The rows of a group lie close to one hidden flat surface of 9 dimensions, which passes through zero. Surfaces can cross.
Known rows, each followed by its group:
[ -4.8   6.1  -6.1 -16.0  -7.4  -4.1  18.6   8.7  19.5  -2.0   9.7 -15.1
  19.1  29.0 -17.4  -6.6  25.7 -10.2]
R
[ -1.4  -7.8  -1.6 -32.6 -22.5  12.7  25.6  22.3  33.6  -7.4 -15.7 -20.2
  12.4   0.1   4.8  -0.6  13.9 -33.4]
R
[ -1.8  18.1 -14.5 -11.7   6.0 -11.1   1.8  26.8  35.3   2.9 -11.7  20.4
  25.2  -5.6 -12.7  20.3  -6.7  26.2]
R
[ 10.1  -8.7  14.8  -6.0  -8.4  10.6   5.4  -6.8   6.6  -4.0  -3.6   7.0
   5.0 -19.9 -13.0  13.6 -32.3  -5.5]
B
[ -2.4   4.1  26.9  18.1  17.8 -10.2  -1.8   4.1 -11.9   8.9   7.6  19.6
  -1.4   3.9  -2.5  15.4 -32.8   7.7]
H
[ -3.0 -14.1 -14.0   0.5   5.9 -12.7 -33.3 -30.4 -33.9  14.1  -1.4  -8.0
 -16.4 -18.4  15.6 -14.2  -2.0  13.3]
B
[-19.6   0.8  32.1 -18.3   1.6  15.5 -13.8  10.5  13.3 -11.3  18.8 -30.2
 -30.2  -1.6  -0.7 -22.1  15.5 -26.6]
P
[  1.6  -7.9   0.8  -9.0   2.9   0.5 -10.1  -6.1   2.0   9.8   4.5  -8.2
   0.0   5.8   4.2   1.3  -0.8   7.2]
Z
[  1.0  13.9 -16.4   2.1   7.5  -6.3 -10.5 -16.1  -3.8  -2.5  13.0   2.4
   8.0  13.6 -18.8  -3.7   4.7  17.0]
P
[ 13.8  -1.7 -24.2  11.5   2.0   1.2   1.9 -31.5 -11.8   7.4   9.7   4.3
   9.4   7.2  -5.1  15.1 -11.2  33.0]
P
[-12.1   4.4 -15.7 -11.9  -3.1   3.1 -10.0  -4.3  -6.3  -8.7 -19.9 -11.4
  -3.3  -0.9  12.8 -21.8  -4.2 -31.0]
Z
[ -2.3 -22.1  -2.6 -17.9 -36.1  -5.3  16.3  15.7  12.0   5.1 -10.1 -22.7
  -3.4 -26.8   8.5 -17.0  47.0 -14.6]
H
[ 12.7  38.5 -33.5   1.0   2.2  24.0 -14.1  -3.4  33.8 -34.0   1.5  25.4
  15.0  -9.4 -41.7  14.3  -3.7  36.9]
H
[-4.8 23.7 -9.0  7.3 11.8  8.8 23.6 14.4 22.2  2.7 15.1  5.3 -0.4 26.6
 -1.0 30.4 -3.2 19.3]
H
[-13.9  -7.2  -1.5   2.3   0.7  10.8  12.9  13.5  -5.5  13.7   2.4 -25.5
 -34.3   2.0  45.0   1.3  22.3  -5.3]
Z
[ -8.2   5.5  23.9  14.9  19.0   8.0   4.0  15.7   3.2   4.5  19.7   2.0
 -20.6   7.3  15.4  14.1 -12.2  11.1]
R
[  1.6  -1.0  -4.7  -2.9   5.6 -13.5 -23.9   3.3  -4.7 -10.0 -14.0  17.8
  14.0 -16.4  -8.8 -14.5  -4.7  -0.1]
R
[ -3.8  13.1   5.2  15.5   6.4  -4.0 -17.1   1.1 -19.3 -20.0   9.1  12.4
 -11.3  -5.7 -15.5 -20.0  15.2  -4.6]
H
[  1.2   5.0   0.6  14.1  13.6   6.6   0.5   2.2 -11.4 -15.8  11.1  10.5
  -3.3   7.7   3.3  -1.1  -2.6  -3.9]
R
[ -3.4  20.3 -19.0   4.0   6.4   9.9 -18.0  -4.7 -11.8 -21.9  -4.5   5.3
 -12.7  -4.1  -3.5 -10.7   9.2  -7.9]
P
[ -8.5  14.6  -1.7  -4.8  17.8   3.2 -17.6   4.5  20.7  11.9   2.2  -0.2
  -6.6   5.3   4.6  14.5 -17.1  26.4]
H
[  0.9 -11.5  -5.2 -29.1 -21.7  -2.9   0.1  -1.9  13.7  -2.8 -17.5 -14.8
  18.2  -6.8 -10.7 -18.5  11.7 -26.4]
P
[ 12.7   0.1 -41.1   1.4  -9.9  28.4  18.2  -1.4   6.7 -16.3 -19.7  -1.1
   5.5   0.9  21.5   7.5   5.5  -2.4]
S
[  5.9  21.8 -40.1  -9.1  10.8  28.0  -2.3 -24.8   3.0  -9.7  -2.0   0.4
  -4.7   8.2  -2.4  26.4 -29.2  11.8]
B
[  0.4  -5.1  -4.6  -8.6  -3.2   0.1  -6.4  -6.9  -7.0  -4.5  -7.8  -6.5
   4.4   2.3   1.7 -14.2   5.8 -16.3]
P
[-14.3   6.6  26.5   0.1  10.9  22.0 -11.9  24.5  10.4  -6.4  -6.2   0.2
 -37.2 -18.9  24.1   5.6 -16.6 -12.5]
B
[ -7.8  35.9  -4.7  22.3  17.7  -4.1  -6.4   8.6   1.6  -8.9  -2.1  31.2
  -2.3  -1.0 -12.9  13.0 -29.7  14.7]
Z
[-32.2  25.2 -13.8 -17.5  17.4 -28.2 -34.8   2.6 -13.4  20.0   5.8 -18.9
 -26.0  16.6   2.1 -19.1  40.7   6.8]
S
[  0.2  -3.6  29.1   5.4  -0.9  -6.5  17.3   9.2   7.2   7.0  17.0   5.7
   3.6   1.3 -14.7  12.5  -8.1   2.6]
S
[ -3.6   6.9  -6.2 -12.1  -5.0  -7.6 -10.9  -5.9  10.5   2.7   7.1  -5.4
   1.3  -9.4 -19.3  -4.9  12.8  15.7]
P
[  1.4 -25.1  21.0   2.2  27.4  -3.6  12.2   9.0   4.3   9.7  21.7  -9.1
  17.2  33.3  26.7   8.8 -21.6   4.9]
R
[-17.9   7.1  52.7 -13.5   2.3  -6.7  -6.8  31.4  30.2  -4.6  13.7   1.6
 -10.7 -16.7 -25.5  -5.1  -7.2  -8.5]
B
[  6.4   8.5  13.0 -13.0  -9.4   9.3  32.6  -2.4  40.9  11.5  13.8  -5.0
  26.7  26.2 -30.3  32.7 -26.4  12.3]
R
[  5.3   2.0  -2.6   4.0  -5.2  -0.8 -16.4 -22.6 -19.4 -23.3  19.8  -0.7
  -3.6 -10.4 -30.3 -24.5  17.5  -0.6]
P
[  4.0  -7.0 -11.0 -37.9 -22.7   0.7  -1.7   2.8  32.1  -1.2 -27.7 -11.0
  28.7  -9.2 -12.7 -10.1  -1.9 -18.5]
S
[  0.6  10.1 -10.0  -0.5   5.0   9.6 -14.2   0.9  -3.7  -9.2  -4.8   3.1
  -9.3  -4.3   2.3  -2.0   6.2  -0.8]
Z
[ -2.4  -9.7  19.7   7.1  -6.2  -5.9   5.2   0.0  -0.6   6.9 -11.8  10.2
   4.4 -17.6   6.2   0.1 -38.5 -10.2]
Z
[ -2.3  17.8 -27.0  14.3  -8.8   6.1  -0.2  19.9  -6.0 -16.7 -21.1  20.3
 -18.9 -27.1   9.2   0.9  23.8   0.4]
B
[ -7.1   7.5 -13.3  -7.2   8.4  -8.2 -19.0 -18.6 -10.7   7.2  14.3  -6.2
 -12.5  -4.5  -7.7  -1.4   2.1  17.9]
B
[ 18.3   2.4  13.6 -17.6   1.4  28.0 -24.2   8.9   5.3 -44.7  25.9  -8.6
 -13.5   2.4 -41.2 -13.7  62.7 -14.3]
Z
[-13.0  31.3  13.1  25.4  10.7 -10.4  33.9  43.6   6.4  -1.4   9.1  28.9
 -16.2   2.5  -6.1  29.9   8.8   7.0]
H
[ -2.3  10.5 -34.4 -23.9  -5.8  -3.5 -41.4 -14.2   8.3  -3.2 -23.5  -4.8
   8.0 -13.8  -8.5 -19.4  12.2  10.8]
H
[  1.4 -13.7  12.3 -16.9  -0.9   0.6  -0.7 -16.4  -5.4  19.1 -10.5  -6.8
  -4.1  -6.2   5.2  14.1 -32.7 -12.3]
S
[ 11.9 -16.1  -1.7  13.7 -10.1  20.5  10.2  -4.6 -19.5 -11.8 -12.9   7.2
 -15.4 -24.9  20.3   5.9 -10.3 -14.8]
Z
[  7.4   2.5   5.1   1.9 -15.1  22.2  24.7   9.6  13.5 -18.2   2.5   3.9
  -7.4 -20.2  -9.3  16.1  -2.5  -6.1]
P
[  8.0   7.5 -17.8   9.1  12.4   0.3 -17.1 -15.2 -23.2 -12.4  -8.4  13.3
   9.5   8.5  -1.2  -7.1 -12.2  -4.6]
P
[  4.1 -21.0  25.8   0.6 -16.2  -3.1  44.3  18.2   4.5  19.5 -14.8   3.9
   4.3  -8.9  18.4  27.1 -26.1 -22.0]
H
[ -1.9   4.9 -27.5 -21.4  -1.7   1.1  -3.2 -30.3 -32.9   7.2 -15.5 -11.0
 -10.3  10.7   1.5  11.3  -8.8 -31.2]
S
[  7.5 -10.5   3.6  -0.4 -14.6   4.8  15.9 -31.7  -8.3  14.0  15.2 -22.1
   3.4  23.5  -6.8   1.4  -1.3  -1.2]
R
[  3.0  13.8 -32.7   7.5   7.6  -1.0   5.3 -20.4 -25.2 -13.0  14.8  -8.0
   8.0  40.3  -5.1 -14.0  27.3  -8.7]
S
[-0.3  2.4  9.1 12.4 12.7 -0.6  7.2 -2.6 -7.1  3.7 21.2 -3.1 -2.6 19.3
  1.2  4.8 -0.5 11.4]
Z
[  4.7  15.4 -11.9  -7.2  -9.0  10.9  -3.2   6.1  13.1 -15.5 -19.0  17.2
   2.4 -24.8 -16.5   8.4 -11.8  -3.0]
B
[  2.9 -16.5  14.1  -4.2  -0.3  -3.1  -2.7  -4.1  -3.2   5.4   8.5 -10.3
  -0.1   1.8   1.4  -3.4   6.1   1.4]
Z
[ 14.4 -22.6   2.5  -5.8 -27.9  -4.2  29.2   0.9   9.4   2.1  -6.7  -2.6
  22.4 -12.2  -8.1   1.0   6.5  -5.8]
S
[ 16.5 -14.1 -37.7   2.2 -16.4  22.6  22.0 -21.3 -16.4  -1.0 -14.9  -5.7
  -6.7 -13.2  28.0  18.8  -5.4  -1.6]
B
[ 15.6  -4.1  20.0   1.3 -16.3  -4.9  37.5   2.7  15.0  -6.4   8.2  17.2
  27.1  -0.3 -41.6  22.6 -15.6  -4.6]
S
[ -4.8   9.1 -20.2  18.1  -4.0 -17.0   8.1  39.1  -3.1  -9.3  -7.6  27.1
  -3.2 -28.1   7.8   1.0  40.0  15.5]
R
[-16.9   5.9  -7.8  14.5  -3.3 -12.0  -1.7  25.4 -12.0   6.3  -4.0  -2.4
 -30.8 -11.8  25.9 -13.1  53.1   5.7]
B
[ -3.1 -32.0  36.5 -17.4  -7.7  -5.2  -9.2  -9.9 -12.3  11.0  -3.1 -18.8
  -6.9 -12.6   6.2 -19.6 -12.0 -33.8]
S
[  3.1  -6.7  30.1 -12.3  -5.3  22.1   9.2   5.0  22.2 -24.5  17.8 -13.0
   6.3   7.0 -19.1 -11.0  -3.9 -22.3]
H

New rows, each followed by its group:
[-0.6  3.0  2.8 -5.9  9.4 -9.8 -2.7  0.7  1.5  2.0  0.0 -3.4 16.4 28.5
 -0.4 -7.4 -3.0 -8.5]
P
[ -5.0  13.9  11.8   9.1   4.7  10.2  -0.6   0.3  -8.5 -14.7  14.4  -1.4
 -14.6   9.8  -8.3  -7.6   4.8 -10.6]
R
[  2.6  -6.0   7.0  -4.8  -1.4 -24.8  -7.4  19.8 -10.7  -5.4 -44.3  20.9
  30.9   4.6   5.7 -23.1  -7.6 -43.5]
P
[-11.8 -11.1   7.1 -13.7 -29.6 -22.0  10.7   9.3 -19.4  19.7 -18.6  -6.0
 -26.8 -44.0   0.4   3.5  24.2 -22.6]
S
[ 14.5 -16.1   0.5  12.2  -7.1  -5.0   1.2 -10.6  -6.4  -4.8   0.9  10.3
  17.8  -5.5  -5.8  -8.2  -3.1   6.4]
S
[ 13.8  -5.0   1.3  21.5 -10.4   9.5  15.7   2.2  -6.1 -13.4  -1.0  19.3
  -3.9 -22.8  -5.5  11.6  -5.4   8.1]
H
[ -3.9 -12.9 -15.3 -10.6 -19.9  -3.3  11.0   6.4  15.1  17.1   0.4 -21.8
  -6.2 -10.5  16.3  -1.6  37.7  14.3]
H
[-21.4  16.2 -15.0 -13.5  -8.3   7.6  18.4  24.3  29.3   9.8 -20.4 -13.1
  -9.7  -1.3  26.3  10.9  -4.3 -11.9]
Z
[  7.7  24.7   0.1  10.9  32.1  27.9   6.2  12.0   6.2 -38.7  12.5  22.7
  10.6  29.2  -5.5  14.8 -32.4 -12.7]
R
[ -8.7   7.5  -5.7  -0.2  -4.3 -11.2   0.3   5.5  -7.8  12.2  -4.6   1.3
 -15.8 -11.9   2.4   8.7  10.6   5.7]
S
[  4.4   4.1  -3.1  11.3   5.1 -29.0   0.5 -15.7 -21.8   5.6  15.1   7.9
  23.9  27.4 -23.9  -8.9   9.8   9.1]
H
[  7.6  11.2 -20.2  19.4  11.8  19.2   2.4  -9.2 -17.1 -22.1   6.0   3.0
  -5.9  20.9  10.1  -2.1   5.3  -2.7]
S
[ 15.4 -15.3   4.2  -8.5   8.6   3.6 -20.7 -33.3 -21.6 -13.6  12.2 -11.9
  15.3  24.3 -14.9 -25.3   0.7 -17.3]
Z
[ 33.3 -46.6  18.4  -9.2   6.4  -8.4 -29.4 -46.0 -33.9   4.3  37.4 -20.4
  24.5  23.3 -26.3 -23.5  30.0  10.9]
Z
[  0.2 -17.7  13.5   0.5 -15.2   2.4  -4.1   6.1  11.2   3.5   3.9  -6.4
 -13.4 -35.6   4.5  -4.2  15.7  15.4]
H
[ -2.1   4.1   9.9  12.4   3.6  -3.8   4.8  -3.0  -5.7  -3.3  26.5   2.0
  -7.3   6.9 -14.5  -2.4  11.3  11.6]
P
[ 11.5  -8.2  -8.0   1.0 -31.6  -0.4  53.6  -5.3   3.5  -1.1  17.1 -14.8
  19.6  24.4 -19.3   2.6  35.4 -11.3]
R
[ -6.2   5.4 -13.0   9.3   0.4  -9.7 -11.2 -11.1 -30.5 -13.5  -7.7   1.8
  -2.4   1.1   1.7 -28.9  11.2 -19.6]
Z
[ -4.2  26.5 -15.5   0.9  25.2  16.2 -18.5 -12.4   4.6  -6.2  13.4   0.0
  -9.7  20.8  -1.5  13.3 -18.3  20.2]
P
[ 15.6 -22.4 -10.6 -21.1 -14.0   8.8  -2.3   1.9  25.9  23.7 -12.5  -3.3
   3.9 -28.2   3.3  32.7   9.4  36.9]
Z
[  4.6 -11.1  -5.5   9.3   1.5  13.8   6.4 -12.0  -8.4   4.5   6.3 -10.7
 -10.7   3.5  22.3   6.0  -0.7   7.5]
H
[  5.7  11.3  -9.5   7.8   6.6  16.2  -0.9  10.2  -1.7 -13.8 -25.5  19.0
  -3.1  -7.9  11.2  12.2 -23.1 -13.3]
P
[ 11.6  16.1 -17.1  17.3  -4.7   2.2  18.5  16.0  -0.4 -16.5 -23.4  36.3
  13.1 -11.7  -6.0  17.6  -7.7  -3.1]
P
[  5.3   5.1 -17.7 -15.7  -1.3   7.3  13.9 -24.1 -13.3  12.8  -9.6  -4.9
  -2.3  14.6  -0.6  30.4 -27.7 -13.4]
S
[ 11.2   0.8  28.3  -5.4  -3.3   7.7 -40.4 -14.4  -9.6 -48.5  -6.6  23.9
  12.9 -31.9 -49.3 -38.6 -21.5 -32.8]
H
[ -4.5  11.2   4.2  13.1  16.6  -1.6 -11.3   2.9 -11.2  -1.3  11.8   8.2
 -13.4   3.0   1.8   2.8   2.7  14.9]
Z
[ 13.2  -3.9  -1.1 -10.9  18.0  16.5 -28.5 -14.4   5.9   2.1   4.2  -2.7
  -3.2   3.7  -1.4  14.8 -11.5  19.7]
Z
[  8.8 -18.6  16.3 -12.0   0.0  10.4  -9.7  11.8  19.0  14.3  10.9 -11.3
 -15.7 -18.2   4.5  20.8  25.1  27.4]
Z
[ 13.1  -6.7 -16.9  17.5  -5.9  40.0   4.4  -6.0  -7.2 -18.0  -5.7  -1.3
 -28.3 -25.3  29.3  12.3  -4.6   6.4]
H
[  2.1 -14.1 -19.2 -20.5  -4.4  -6.5 -18.0 -40.0   0.8  21.5  16.2 -27.9
   8.9   7.8  -6.2  -7.9   4.6  26.5]
P
[ -3.5  -0.7   8.1   0.0   3.6  36.5 -14.7 -11.9 -17.6 -30.7   8.6 -17.2
 -40.2 -14.2  13.6 -17.6  -0.3 -30.9]
P
[ -5.3  21.4 -34.7  16.6 -10.6 -19.1  15.0   6.9 -11.4  -2.9 -12.5  18.3
   5.8  -7.5  -5.3  -1.2  18.5   9.5]
Z
[ -0.6 -28.4  22.6  -0.9  -6.6 -10.1  12.2  -6.2  -3.1  20.5   6.6 -14.4
   6.1   2.6  14.0  -3.9 -11.9  -5.8]
Z
[ -6.3   0.4  -7.6  -5.5  19.3  -5.8 -38.4 -10.6   4.3   5.9  -2.8  -5.9
   6.5   8.1   5.3 -16.9  -6.7  14.5]
S
[ -3.1  37.2 -40.5  17.9  11.4  -1.8   7.8   1.2 -11.5   0.1   2.7  18.8
 -14.5   9.4  -4.8  27.3  11.6  27.8]
S
[ -8.8   6.9  23.4  17.2   8.2  -6.3 -21.0  -5.0 -24.0  -6.4  16.0   0.8
 -27.8  -3.9  -8.0 -24.7  15.5  -6.4]
R
[-21.1   2.6  34.8  17.7  -1.7  -1.1  29.0  21.8  -1.8  -1.8   8.5  -5.7
 -14.9   5.5  19.5 -11.9 -15.4 -34.3]
Z
[  1.6   1.8  -6.7   0.3  -8.4 -11.6   1.3  -0.3  -3.2   9.6 -10.8  13.9
   1.2 -22.4  -7.8  11.3   1.0  12.4]
S
[ -3.4   1.1  11.2 -15.2 -28.8   0.4 -24.9 -26.3   0.8  15.8 -18.8 -11.4
 -20.2 -35.3 -20.8 -10.8  -6.5  -3.6]
R
[-18.7  11.9   3.0 -10.9  17.0  11.7 -15.3  12.0   5.2  -2.7   9.5 -24.8
 -27.2  19.3  18.2  -9.3  18.2  -8.7]
Z
[  9.0 -15.3   8.6 -11.4 -19.0   0.9  11.1 -39.1  -3.7  15.4  13.2 -24.2
  14.6  24.4 -19.8  -8.0  -4.1  -8.9]
R
[ 10.7  -7.0 -34.1 -30.1 -25.3   7.8   5.1  -6.5  17.4  -2.3 -25.9 -10.1
  22.5  -5.9  -7.9   0.5  18.6  -9.7]
Z
[ 10.1 -47.5   1.8 -14.9   8.6 -13.6  10.5  10.9  12.0  25.4 -14.0  -2.9
  34.1  -1.2  40.7  12.7 -27.5   6.7]
R
[ 17.6 -15.8  -6.1  -3.2  -1.1  12.9  18.9 -15.1   0.9   5.6  10.2 -14.1
  13.9  23.3   4.2  15.2  -0.4   6.3]
Z
[-12.1  26.8 -32.7  17.7  -3.2 -16.3  34.8  25.9 -31.0  -3.1 -17.5  14.3
 -14.9  14.0  16.2   8.6  36.4 -24.1]
H
[  5.4 -20.2  21.1  -2.2   7.9   0.9   3.4 -16.0 -12.7   3.8  13.7 -13.1
   8.4  27.3   8.0  -8.2 -15.9 -15.0]
P
[-11.3   4.1   9.7   0.0  13.8 -13.3 -16.3  14.6   4.0  12.3  -6.9   5.0
  -2.2   1.9   7.2  -3.1  -3.8   2.8]
P
[  3.2  29.8 -15.5 -15.4  -1.2   5.0  18.1   3.0  26.2  -1.7  -5.0  15.3
  20.5  14.4 -34.0  35.3 -22.7   5.6]
S
[ -3.4   4.1  28.7  -4.1  10.5   7.9 -38.2   5.4  10.5  -9.0  -6.4  13.9
 -14.3 -32.4 -10.6  -6.2 -32.1   2.3]
H
[ -9.9  43.9  16.0  -4.9  18.1   8.2 -39.4  10.4   7.9 -46.2 -10.4  31.4
   0.4 -10.5 -42.9 -19.7 -33.6 -28.1]
Z
[  6.5  -5.0  27.5  11.7   4.9   8.6 -14.6 -13.2  -3.7  -9.0   8.9  17.4
 -12.4 -32.7 -17.0   7.2 -36.9  13.3]
P
[-13.7  18.2 -14.2 -13.6  -5.8  14.8 -10.5   9.8   1.3 -22.8 -24.5  -5.1
 -13.8  -7.8  11.6 -19.4   1.5 -40.3]
Z
[ -1.9  21.7  13.6  12.9  16.6   3.2  -1.4  19.5  12.3 -10.3   4.6  19.2
   1.0  10.8 -10.5   8.3  -7.8   6.7]
B
[  8.9  -1.2  10.8  18.4  28.5  17.4 -32.3  -6.5  12.7 -30.3  16.9   2.4
  23.5  26.3   4.3 -34.2 -17.5  12.0]
S
[ -3.5 -18.0  39.6 -17.5  20.2  14.3 -33.2   9.4  16.8  17.5  15.7 -20.5
 -30.7  -9.0  14.8  10.7   1.4  18.4]
Z
[ 12.9  -5.8 -17.3  -1.0  -0.5  19.7   0.1  -9.5  -6.4  -6.8 -11.8   0.1
  -5.6  -5.2  13.1  14.4  -6.6   1.3]
Z
[  1.4  -9.6  15.3 -14.3 -14.5 -21.7   6.5 -21.2 -29.8  18.1  -4.3   1.2
  -3.0 -11.1 -23.4  10.9 -13.9 -24.7]
S
[ -2.4  12.9   5.3 -15.9  -2.3  17.1 -26.6   6.8  32.5 -20.8   3.4  -1.6
  -3.5 -23.6 -23.1 -10.2   3.9   9.8]
H
[ -3.5  44.2 -49.3   4.1   8.1   2.5  -2.3 -15.6 -36.5  -2.7 -18.2  25.4
 -26.8  -3.9 -12.6  35.7  -5.2   1.6]
S
[-15.4  11.3  13.4   2.2  21.7  -4.1 -13.3  12.0  -4.6   6.5   5.0   2.5
 -16.8   8.8   8.0   0.9  -8.0   0.8]
H
[  7.7  -2.7  22.8   1.1 -14.3 -17.5  -6.6  11.9   4.2 -17.5 -12.3  23.2
  26.5 -18.2 -35.8 -22.0   3.3 -16.0]
B
[-11.5   5.1  40.3  -0.2   6.1 -28.9  -5.8  17.3   0.8  -0.6  14.4  10.3
   7.8   2.4 -31.2 -16.5   5.0 -12.0]
H
[ -5.8   6.3  23.2  10.7  21.8   3.2 -23.8   6.2   1.8 -11.1  13.4   5.8
  -7.3   3.8  -1.8 -14.9  -9.2   3.9]
S
[ -5.2  18.3  -9.4 -24.2  31.5  -0.8 -26.7  12.3  28.1  -9.7  -8.1   9.5
  29.7  22.2  -7.4   3.5 -28.4   3.9]
R
[ -2.3   4.4   2.1  -5.0  -5.4  10.1  -6.0  -2.3  -0.6 -18.2   3.3  -5.5
  -8.5  -8.0  -8.8 -10.8   7.7 -14.2]
P
[  3.2 -13.3  12.0  15.6  -9.7   2.9   2.7   1.8  -2.2  -1.4  15.8  -0.1
 -14.9 -23.8   2.5  -6.1  16.0  15.0]
H
[ -6.1   1.4   8.5 -15.6  -5.1  10.1   2.3  11.2  21.0  -3.2  -2.4  -8.8
  -8.1  -9.2   0.7   2.8  -1.7  -8.2]
P
[ 14.6 -11.5   0.2 -28.0 -23.5  20.2  13.4 -16.4  38.9   0.2  -8.4  -4.6
  22.8 -17.9 -26.8  25.1 -36.3   6.1]
P
[ -2.1 -27.5  25.2  -5.9 -25.2 -15.0  20.3   8.4  -9.9  18.4  -5.0  -9.2
 -15.3 -30.5   5.7   0.0  13.3 -18.3]
S
[  8.2  -5.0   9.9  -1.2   4.3   9.2  -6.3  -6.0   2.6  -7.1   2.7   5.2
   2.2  -3.5  -8.5   7.5 -12.7   2.1]
Z
[  5.9   3.7   7.8 -18.5  10.5  13.7 -27.1   8.1  23.5   0.0   0.7   3.6
  -5.7 -13.6 -14.4  18.3   1.1  23.4]
Z
[-18.5   0.3  13.6   1.0   0.3  -8.5  -1.2   0.7  -5.1   3.3 -15.3  -3.1
  -4.2  -5.9  19.6 -16.1 -31.0 -24.3]
Z
